The groups are shells around one centre, one inside the other: the same stretched ball of 7 dimensions in 10 sizes.
In the rows, zero is written as 128.
Some rows, each with its group after it:
[148  96  67 127  87 127  73 109 120 161 139  95 161 110 137] => (1)
[138  54 122  92 175 107  94 139 169 162 123 134 110 100 102] => (1)
[178 109  97 125 101 127  88 104 103 133 110  96 183  87 144] => (9)
[149 131  52  85  86 121  95 113 116 184 122 141 185  63 164] => (8)
[130 100  72  63 118 103 121 139 143 193 129 180 146  77 146] => (4)
[135 114  72  64 110 111 110 126 135 188 107 173 181  62 157] => (1)
[186  82 131  98 173  99 126 134 139 141 129 134 100  76 112] => (2)
[190 104 114 106 145 115 104 120 121 140 123 111 139  69 132] => (7)
[164  86 110  96 130 109 108 122 139 159 113 145 155  82 128] => (5)
[148  76 112 108 151 112 103 131 129 135 118 112 123 107 119] => (7)
[160  49 128 111 155 104 105 135 161 155 141 131 104 113  99] => (9)
[135  84 104  64 158  98 126 141 151 170 108 174 130  76 127] => (2)
[140  82  99 123 143 128  70 119 122 129 115  73 139 112 122] => (1)
[188  97 114 109 133 115  98 112 132 150 116 121 155  69 128] => (0)
[184  86 132 102 161 104 120 124 132 134 109 131 128  75 117] => (5)
[132  79  97  80 154 102 115 140 147 165 123 150 117  93 122] => (5)
[197  80 164  91 184 112 114 138 141 132 113 132 138  64 123] => (1)
[153  87 114  77 188  93 125 129 146 148  91 150 108  64 109] => (8)
[159 120  99  84 160 109 122 128 103 127  96 122 136  64 142] => (0)
[128  68 120  78 184 110 100 149 154 153 118 132 112  94 117] => (3)
[190  66 156 104 207 102 114 137 148 126 124 113  85  79  97] => (4)
[183 101 131  96 149 111 127 130 110 123 106 131 149  75 139] => (6)
[165  71 114 109 132 102 123 132 136 148 136 140 119 109 117] => (6)
[185 112 123  85 174 107 118 122 123 135  93 130 139  45 131] => (0)
[156 114  71  79 103 110 114 129 129 186 139 159 155  70 153] => (9)
[177  88 137  71 165  99 134 136 147 156 103 174 143  57 128] => (6)
[140  94 114  76 174 114 106 141 131 142 104 128 135  76 134] => (7)
[189  73 157  94 193 100 133 149 136 125 132 131  91  84 112] => (3)
[118  73 105  79 164 110 106 148 142 153 119 136 120 104 126] => (0)
[134  94  70  86 116 103 109 122 142 181 118 156 143  86 130] => (4)
[163  82 129  83 168 113 102 135 148 154 112 137 141  72 126] => (2)
[146  76  89 118  95 128  76 127 135 168 153 110 158 121 137] => (1)
[170 113 113 103 150 122 104 124  99 116 102  97 152  76 144] => (0)
[187  89 111 126 133 114 100 118 123 138 138  99 125  94 120] => (4)
[169  39 164  96 198  97 120 149 170 142 128 143  88 102  90] => (1)
[183  95 106  94 131  99 131 129 134 162 138 155 124  75 129] => (4)
[172  81 159  69 220 104 126 153 143 129 106 138 105  61 119] => (6)
[169  98 110  68 158 102 117 128 153 176 109 167 142  47 129] => (9)
[190 102 134 107 171 110 120 124 107 109 102 105 128  71 126] => (2)
[196  91 148  89 193 100 134 139 130 125 116 132 103  62 118] => (2)
[150  52 130 104 139 104 114 135 153 151 120 150 135 115 110] => (8)
[167  94 125  80 193 108 105 133 142 145 106 125 118  56 120] => (3)
[133  97  87  83 133 107 118 135 123 154 113 144 140  91 140] => (7)
[180  58 149 103 174 106 113 144 154 145 144 129 101  97 107] => (3)
[166  96 117  78 153 112 105 127 144 163 104 148 158  57 134] => (4)
[181  75 151 100 196 105 126 149 128 116 132 113  87  92 114] => (3)
[148 107 113  89 167 112 119 131 102 112  83 115 142  79 138] => (9)
[148  75  96 111 118 119  87 127 140 163 141 117 141 110 126] => (2)
[192  78 143 115 156 112 110 127 130 127 122 114 132  88 118] => (7)
[185  59 147 123 163 107 115 138 136 125 144 110  99 113 105] => (9)
[203  75 163 114 191 121  95 137 134 118 136  85 111  81 115] => (8)
[194  73 170  82 230  86 154 149 140 113 108 145  68  66  98] => (8)
[169 104 101  92 136 101 130 122 120 146 106 148 141  72 133] => (0)
[136  79 119  93 171 123  88 143 132 136 119 102 129  99 129] => (3)
[169  79 146  93 189 106 114 127 137 122  82 128 133  73 112] => (6)
[169 113  87 101 128 115 104 119 113 149 124 115 143  74 141] => (7)
[181  95 125 105 171 108 112 122 122 124 105 110 123  72 119] => (5)
[116  71  97  61 142  99 128 159 156 184 138 184 121 102 133] => (8)
[150 113  78 103 126 121 101 130 101 140 134  99 134  93 148] => (6)
[159  72 144  83 193 110 110 147 145 137 114 128 116  82 118] => (7)
[179  87 151  78 199 105 127 145 134 128 106 137 117  63 123] => (2)
[163  78 110  97 130 106 115 134 143 164 138 148 133  94 126] => (5)
[136  88 108  81 140 111 115 138 130 150 105 148 154  91 139] => (3)
[186  80 175  78 240  96 143 151 132 102  94 130  84  61 108] => (9)
[133  77  73  93  95 110 103 139 149 195 165 154 134 114 136] => (8)
[169  84 110 102 138 108 113 134 135 155 142 131 121  93 126] => (5)
[129  84  88  94 118 112 103 128 133 160 113 141 155 104 133] => (0)
[171  78 133 108 168 110 108 126 131 125 105 113 126  88 114] => (5)
[213 100 153 113 193 114 115 128 109 100 116  86 110  64 121] => (6)
[163  93  92 107  94 113 105 114 129 165 120 143 173  91 138] => (4)

New rows, each followed by its group:
[131  97 104  73 174 119  87 131 138 151  90 121 151  67 134] => (8)
[168 111  85  97 130 108 107 110 125 158 108 131 146  64 132] => (4)
[153 104  98  82 130 116 107 130 126 160 113 142 164  73 148] => (2)
[151  74 112  88 151 104 116 146 147 163 144 145 110  98 123] => (7)
[172 112 113 108 155 123  97 120 101 115 101  87 148  75 139] => (2)
[198  95 116 126 135 120  91 113 123 137 135  91 137  82 124] => (6)
[188  82 145 115 177 117 104 133 122 114 126  90 114  89 118] => (7)
[184  84 128  91 159 103 120 132 144 155 126 146 125  70 121] => (5)
[133  63 105  96 138 107 103 134 152 163 121 144 133 110 116] => (3)
[198  90 152  95 179 103 128 124 130 123  92 137 137  58 118] => (4)
[177  99 124  95 158 117 107 132 121 134 119 115 139  73 136] => (5)
[160  98  95 103 137 115 104 130 119 146 136 112 127  91 135] => (5)
[116 103  70  92 121 122  93 130 113 150 114 114 154 102 148] => (4)
[182 103 132 107 164 119 100 111 113 112  75 101 164  63 129] => (1)
[116  84  92  50 165  93 132 150 156 181 110 187 117  77 128] => (9)
[182  70 140 108 177 107 107 132 144 136 128 115 105  87 106] => (7)
[152  59 119 107 147 111  92 128 158 159 126 128 130 105 108] => (4)
[156  92 113 109 166 121  89 125 118 123 109  86 129  90 125] => (7)
[134  94  82  84 132 109 111 138 131 166 133 141 128  93 138] => (5)
[163  84  94 107 125 112  94 119 145 169 135 127 136  89 121] => (3)
[123  84  92  77 150 103 115 136 140 160 105 152 130  91 126] => (0)
[157 117  97  82 153 112 108 118 118 142  84 130 159  54 140] => (3)
[164  75 136 107 185 118  94 138 132 123 123  90 111  95 116] => (7)
[141  55 128 116 159 116  92 136 140 130 121 103 121 125 109] => (9)
[136 102  72  94 103 119  99 130 120 167 135 130 156  98 150] => (0)
[138  86  92  82 144 103 120 142 137 163 132 148 116  94 130] => (5)
[169 103 109  65 163  95 139 140 137 164 120 170 118  54 133] => (3)
[162  96 111 110 161 121  91 126 115 124 115  86 129  89 128] => (5)
[179  85 172  87 224 111 118 140 123  95  77 109 124  64 118] => (8)
[113  80  80  98 131 119  87 135 131 156 126 113 136 117 132] => (4)
[162  49 147 104 163 107 110 142 156 144 129 136 119 110 107] => (4)
[168  77 140 108 183 112 105 128 127 114  98 103 123  89 112] => (2)
[158 110 109  71 190 101 120 127 128 139  82 137 124  46 126] => (9)
[177  47 174  85 215  95 128 151 168 137 118 149  89  84  94] => (9)
[161  79 126 129 151 137  65 126 117 116 125  57 146 112 128] => (8)
[178  78 118 112 143 110 100 118 143 151 122 122 134  85 113] => (0)
[168  75 117 106 161 103 108 125 144 146 120 124 112  88 107] => (3)
[186  96 132 102 185 109 116 131 118 118 114 104 108  72 120] => (5)
[152  94  95 108 118 125  93 131 116 146 138 105 149 105 144] => (3)
[174  63 156  95 199 104 115 141 150 129 112 126 104  84 103] => (7)
[185  61 146 111 167 107 112 140 147 139 145 121 102 100 107] => (3)
[177  81 144  88 159 104 136 144 129 133 117 151 133  85 130] => (1)
[208 105 159  92 212 103 133 127 115 100  85 115 114  44 118] => (9)
[130 100  66 106 109 121  89 124 117 157 131 108 146 107 142] => (3)
[147 101  82 108 132 120  93 128 113 143 135  96 126 100 136] => (3)
[174  76 135 117 170 117 100 134 124 118 130  89 112 101 117] => (7)
[150  96 124  72 178 117  99 135 137 145  89 132 155  60 136] => (1)
[184  94 129 112 162 118  97 118 122 124 105  98 141  74 123] => (5)
[148  81 115  80 155 107 119 148 139 156 132 147 122  92 132] => (7)
[154 101  89  74 129 109 105 125 147 185 118 161 157  61 139] => (4)
[163  91 122  75 194 106 109 140 146 152 116 131 108  59 121] => (4)
[166  80  95 126 111 123  77 116 137 161 147 100 144 106 124] => (9)
[135 111  73  92 142 121  83 120 121 154 109 104 145  77 139] => (6)
[143  85 103  96 138 117  88 119 140 156  98 127 164  84 128] => (4)
[174  79 144 102 196 109 116 143 125 114 123 102  94  89 115] => (7)
[161  72 148  82 197 104 122 148 143 131 110 136 109  83 115] => (5)
[139  89 109  99 159 124  87 133 122 131 108  98 142  96 133] => (2)
[157  74 107 112 137 121  77 122 148 160 131 109 142  97 119] => (4)
[167 104 109  97 161 114 117 142 108 128 138 105 108  87 138] => (9)
[167  55 146  89 166 102 122 148 161 157 136 157 114  96 112] => (4)
[121  74 104  54 182  92 129 155 162 176 120 177  97  82 118] => (9)
[170  72 135 109 161 105 119 130 131 126 112 125 122  98 113] => (0)
[126  98  69  81 111 108 113 133 131 176 126 155 147  94 144] => (2)
[193  76 148 126 189 120  86 123 129 110 119  70 111  87 105] => (9)
[174 101 116  96 145 115 103 117 126 143  99 126 161  65 133] => (7)
